The groups are shells around one centre, one inside the other: the same stretched ball of 7 dimensions in 8 sizes.
(in the rows, 128 means zero)
Known rows, each followed by its group:
[122  71 176  80 154 113 114 149 130 161 143  91 114 136 103 171 130 128
 111 133 113 162]  damuf
[131  87 131  45 174 103 129 165 115 148 172 113 104 109 125 155 122 120
 146  69  96 175]  peg
[138  87 136  64 171 155  59 128 111 166 123 122 119 116 143 115 151  98
 140 142 117 112]  gibot
[126 146 144 117  77 181 147 155 158 130 133 178 139 148 123 142 179 126
 146 104 102  91]  pani
[127 124 148  98 112 174 117 143 145 120 133 190 123 135 142 142 174 116
 146 109 108 109]  pani
[151  99 119  60 172 116 109 162 129 190 147 117 121 129 136 109 120 120
 154  92  92 141]  Gop
[144 112 143  73 149 122 157 167 164 152 153 173 121 143 127 142 125 132
 152  79  86 151]  Gop
[137 132 131 103  80 106 115 192 127 186 162 108  99 139 114 150 142 178
 128 101 105 161]  burib
[138 123 128 101 106 149 101 159 126 194 130  92 135 140 115 115 155 131
 135 130 107 101]  dodum
[126 152 127 125  77 235  89 125 135 133 102 176 154 139 146 100 214  91
 154 139 116  28]  burib
[ 93  71 189 122 132 122 153 154 131 100 156 119 117 151 133 185 153 103
 119  64  98 170]  Bigid
[117  76 168 118 124 126  67 148 106 181 128  61 114 146 125 141 152 125
 105 146 121 140]  dodum
[118  97 166 113 130 172  94 130 136 121 121 169 123 145 154 137 174  98
 135 119 111 112]  pani
[123 143 148 148  55 165 121 166 146 154 130 148 130 164 132 132 181 142
 132 111 105 101]  Gop
[133 101 151  90 119 141  76 147 119 191 126  84 119 132 104 140 151 139
 114 168 125 119]  peg
[120  71 146  82 148 117  55 148  81 182 142  42 104 116 123 142 146 120
 113 137 124 149]  gibot
[123 118 148 100  87 129 110 169 121 166 151  97 109 131 101 165 156 157
 117 128 117 142]  dodum
[105  78 161  99 108 117  62 155  77 167 149  32  96 117 106 174 160 140
  95 146 134 159]  burib
[129 113 133 114 100 154  73 152 108 196 123  67 132 139 120 113 166 125
 124 145 117  95]  dodum
[133 145  83  99  76 153  76 175  78 202 149  46 128 113 122  98 175 132
 146 103 111  88]  Bigid
[128 105 159  96 100 117  76 165 118 166 147 118  85 130 118 169 150 168
 110 145 126 166]  Gop
[136 140 108  99 103 166 115 162 125 160 141 137 135 132 141 105 169 115
 160  84  97  92]  dodum
[103 120 141 128  84 157 145 163 118 131 151  94 140 142 122 146 178 107
 136  71  99 110]  damuf
[122  77 188 135 131 115  98 154 145 161 128 128 110 173 146 145 140 131
 112 119 104 162]  peg
[102  77 185 127 129 121 146 157 138 119 150 122 119 159 136 169 149 110
 121  72  95 165]  gibot
[128  57 177  64 190  99  91 145 128 135 150 151  84 128 147 169 121 123
 124 108 109 198]  Bigid
[113 148 146 109  77 195 171 150 157  94 142 193 143 137 119 161 190 112
 151  85 101  88]  damuf
[128 120 168 104 105 152 138 154 165 128 137 191 117 150 125 164 158 139
 134 115 106 134]  pani
[129 100 115 100 106  96  49 182  68 217 157  15  94 121 127 121 144 153
 118 114 117 157]  Bigid
[124  84 154  48 167 139 111 138 121 125 150 139 109 106 120 170 145 110
 135 115 115 149]  Gop
[110 101 149 114 104 161  98 143 107 160 130  65 138 135 111 139 174 106
 119 131 117  98]  Gop
[139 121 107  43 139 116 130 177 114 154 177 125 103 101 120 149 135 139
 155  69  98 157]  peg
[131  89 128  51 145 107  62 161  82 174 161  73  85  96 119 156 139 143
 123 126 124 169]  gibot
[100  80 206 156 111 177 113 121 152 128 101 127 148 177 130 150 179  90
 107 146 114  98]  Bigid
[125  75 135  86 156  98  84 165  91 180 156  58 105 127 140 129 132 119
 130  87 103 166]  gibot
[121  69 195  99 155 118 116 143 152 139 134 148 108 154 129 171 133 126
 114 126 108 170]  dodum
[127 121 167  96  93 178 103 135 148 151 117 146 128 135  95 164 174 138
 116 181 130  96]  burib
[120 102 146 119  86 126  45 162  87 188 138  59  95 131 126 143 165 154
 105 149 130 142]  Gop
[131  98 190 134 114 146 103 144 168 160 111 165 122 176 135 142 152 136
 116 150 110 129]  damuf
[124 118 157  95 105 195  72 123 130 131 113 166 121 124 128 148 189 116
 128 170 133  87]  Gop
[132 114 152 119 114 143 117 159 149 155 134 157 122 158 145 128 154 128
 139  99  97 129]  pani
[142 123 132 110 110 159  69 151 128 175 122 147 118 143 152 104 166 128
 142 130 111 104]  peg
[100  64 200 125 123  93 115 163 124 124 157 111  87 153 133 196 142 141
  99  96 111 206]  damuf
[131  97 174 115 117 139  95 147 147 174 120 127 120 158 120 144 149 138
 114 155 115 130]  gibot
[104  61 189 124 148 130 112 139 128 137 131  98 126 158 137 154 150  96
 113 107 105 147]  peg
[114 156 137 120  58 196 148 154 144 104 141 183 136 135 126 152 199 121
 149  91 106  84]  Bigid
[110  69 194 112 151 157  99 122 140 117 118 151 122 151 142 159 162  94
 117 133 115 132]  dodum
[115  88 174  98 122 104 129 167 132 136 160 124  96 139 118 186 138 147
 115  98 108 185]  pani
[138  96 130  46 168 145  99 141 118 158 142 121 121 108 121 136 142 108
 145 121 111 124]  dodum
[121  77 192 103 142 102 135 160 155 134 149 153 100 156 128 181 128 141
 116 102 102 190]  gibot
[133  93 131  66 179 147 126 142 131 145 141 138 136 127 144 117 141  82
 160  78  91 119]  damuf
[138 119 152  91 101 125 120 169 145 178 144 123 112 141  98 159 141 164
 121 137 112 144]  damuf
[ 96 138 180 156  54 216 165 135 167  81 119 192 155 164 124 166 211  99
 133 108 107  69]  burib
[ 98  48 198  99 157  95 110 151 114 112 160 108  86 136 135 199 137 120
 104  92 112 208]  burib
[134 114 154  75 118 134 107 158 139 143 148 166  97 125 120 169 149 153
 129 128 117 153]  gibot
[127  51 147  50 200 102  62 142  89 166 150  75  95 107 139 143 124 105
 126 115 114 175]  Bigid
[122 128 140 122 104 186 130 144 143 131 126 160 147 150 145 117 181  94
 152  92  97  81]  pani
[114  89 156 106 111 161  53 132  93 175 119  52 124 125 111 141 175 115
 106 174 135 101]  Bigid
[143 104 143  79 147 140  87 148 137 164 132 158 110 134 143 127 144 127
 141 126 109 133]  pani
[140  91 124  59 167 152  35 132  94 171 127 117 106 106 152 110 155 105
 141 143 123 117]  damuf
[130 146  98  75  86 149 115 175 101 162 164  98 117 104 111 138 168 140
 148  91 109 113]  peg
[123 139 160 110 104 209 151 131 177  85 121 250 141 149 147 145 189  99
 158 101 101  81]  burib
[109 110 154 134  72 150  58 155  95 147 137 101  98 134 141 152 187 139
 111 132 129 131]  burib
[125  89 139  66 137 127  51 149  85 159 149  93  87 101 129 155 155 135
 121 138 130 154]  peg

New rows. What belongs after each?
[103  71 172 108 138 140  92 138 106 133 137  89 117 134 133 158 162 100
 115 115 116 140]  gibot
[118 126 135  92 109 160 157 158 135 120 154 145 134 129 122 151 167 110
 150  71  96 115]  dodum
[136 124 116  53 136 161 122 149 122 151 147 128 131 106 112 135 156 112
 153 107 107 103]  dodum
[125 134 155 139  66 187  75 142 137 151 111 159 124 152 139 130 193 134
 126 156 123  85]  Gop
[139 155 117  95  93 199 122 146 147 145 126 180 145 132 131 112 183 113
 162 115 104  63]  gibot
[122 143 145 104  88 189 151 148 156 106 137 199 136 137 127 152 184 116
 151  96 103  93]  gibot
[124  84 185 105 149 160  99 126 154 128 115 179 121 152 145 148 158 105
 127 139 112 126]  pani
[144 134 112  72 108 159  60 155 108 163 140 152  99 108 142 124 169 141
 147 132 122 115]  burib
[ 97 101 183 158  81 174 113 139 132 123 120 118 136 164 132 154 190 105
 113 122 114 104]  gibot
[110 101 164  97 105 121 131 167 123 122 164 127  98 128 116 189 155 144
 120  92 111 171]  gibot
[110 122 189 135  79 175 159 145 174 102 129 193 132 164 118 179 179 128
 124 118 108 115]  gibot
[130 127 112  80 121 165 127 154 120 159 144 108 144 121 119 119 164 103
 155  92 100  90]  dodum
[145 104 128  41 147 111 105 165 119 187 157  96 105 107  96 154 125 151
 132 130 114 154]  Gop
[114  86 183 136 120 162  70 130 131 134 112 151 114 158 158 140 175 108
 117 140 119 123]  gibot
[139 107 101  49 130 113  60 169  72 209 160  33 100  92 105 132 140 147
 129 131 123 141]  peg
[128  89 135  36 163 108 113 161 105 143 172 109  94  95 114 173 131 131
 136  94 111 176]  Gop
[119 107 125  93  99 128  66 166  77 175 154  53 101 111 121 144 164 139
 120 119 123 139]  gibot
[118 130 157 113  85 165 131 155 146 112 143 185 115 140 132 164 177 133
 136 102 109 124]  gibot
[115  63 191 100 160 123 100 139 135 124 137 149 101 145 146 168 143 113
 118 114 110 171]  dodum
[132 108 120  66 119 116  89 170  93 191 159  55 107 108 101 146 143 148
 125 123 117 144]  dodum
[108 105 189 130  89 132 155 163 158 122 147 148 116 162 112 188 157 144
 113 103 105 156]  gibot
[139 138 109  96 118 176 115 153 133 156 133 155 141 135 149  95 169 102
 167  85  94  82]  peg
[129  98 185  97 135 182  86 116 159 126 105 201 120 144 135 153 169 114
 124 173 125 107]  damuf
[141 107 148  91 139 107 158 176 161 174 152 135 125 156 119 139 119 139
 142  80  84 156]  burib
[144  99 120  78 156 171  25 126  99 188 110 112 122 119 156  84 164  97
 144 157 121  86]  Bigid
[121  83 148  75 148 135  88 143 104 161 141  79 117 118 117 148 149 112
 123 129 117 134]  pani
[104 102 190 158  94 142 170 160 166 117 138 153 136 184 135 161 161 116
 125  73  89 138]  Gop
[102  93 198 139  97 188  81 118 136 112 106 154 124 153 135 164 194 106
 107 166 131 102]  Gop
[133 141 146  77 104 183 150 145 165 116 137 207 131 128 112 161 170 128
 149 120 109 100]  Gop
[123  58 171 119 154 114  40 142 103 186 122  74 103 151 155 122 142 116
 109 142 117 155]  damuf
[139 119 107  60 144 141 107 161 112 154 156 136 115 110 142 120 149 115
 161  78  99 127]  gibot
[122 108 149  83 129 126 149 166 139 120 164 160 109 131 132 166 145 128
 144  66  95 161]  dodum
[104 129 169 150  59 159 166 166 153 121 143 140 137 165 116 167 179 130
 126  86  99 117]  Gop
[138 105 142  47 148 111 145 168 141 155 165 134 109 117 100 170 122 145
 138 100 102 166]  Gop
[122  93 174  96 151 155 145 138 162 112 133 187 130 150 139 153 152  98
 142  94  96 131]  pani
[129  95 167  99 138 126 151 158 159 160 139 125 135 157 111 150 132 124
 130 104  94 140]  damuf
[104  89 170 143  98 134  93 156 110 150 137  82 116 155 137 149 168 121
 111 109 112 140]  dodum
[127 117 169 122 129 188 167 133 187 120 113 204 163 173 139 125 165  85
 154  96  86  82]  Bigid
[131 101 143  83 146 172  75 128 123 144 122 151 123 125 147 123 167  98
 142 134 116 102]  pani
[127 130 129 102 126 183 160 147 153 125 134 171 157 146 142 113 169  83
 168  65  84  81]  damuf
[117 106 137 110 117 160 110 148 112 161 133  79 144 137 124 122 168  97
 136 105 105  95]  gibot
[109  81 178 130 132 181  57 115 118 121 106 149 121 147 167 130 187  84
 123 141 122 104]  burib
[ 98 101 170 170  79 151 119 157 123 141 132  90 136 172 142 137 180 107
 119  88 101 117]  Bigid
[134 111 104 105 110 143  34 158  72 214 132  37 119 122 142  87 166 120
 133 130 118 100]  damuf
[124 132 121  91 101 160 121 161 119 136 152 137 123 121 132 137 172 120
 150  84 104 112]  pani
[124 133 146  82 100 165 157 155 151 121 149 166 129 126 103 169 166 130
 142 104 106 115]  gibot
[109 125 167 143  81 198 128 135 151 113 116 168 146 159 136 142 196 101
 134 117 109  79]  pani
[130 120  95  86 123 161  69 153  82 176 141  78 128 111 147  93 172  99
 154  96 108  91]  damuf
[138 101 127  94 124 118  69 165 102 215 137  53 116 133 120 114 140 139
 125 134 113 130]  gibot
[112 108 160 146  94 148 130 159 136 151 134 107 138 166 133 134 166 114
 128  92  98 117]  dodum
[ 98 115 163 138  56 153  93 159 102 131 144  95 107 135 120 174 191 141
 107 123 126 130]  burib
[109 102 196 125 113 177 155 131 173  97 122 191 139 163 125 173 173 104
 126 118 106 113]  dodum
[119  70 180  91 141  96  87 158 119 149 152 114  82 134 128 181 133 149
 106 124 119 197]  gibot
[131 141 145  88 105 179 185 152 176 128 138 180 154 143 100 152 162 117
 153  99  94  90]  burib
[141 120 111  52 136 150  80 152 104 163 148 126 108  99 128 130 156 126
 148 120 116 120]  pani
[111  73 182 106 138 116  99 150 123 128 146 130  95 141 140 173 147 126
 114 108 113 177]  pani
[128 147 122  82  92 167 152 164 140 128 155 165 129 122 115 151 170 130
 155  85 101 108]  gibot
[142 103 135  59 167 137 144 152 148 159 145 143 135 131 121 130 130 108
 155  92  91 127]  Gop
[ 92 122 176 161  65 191 148 143 144  91 129 156 144 163 137 160 203  98
 129  88 104  93]  Bigid
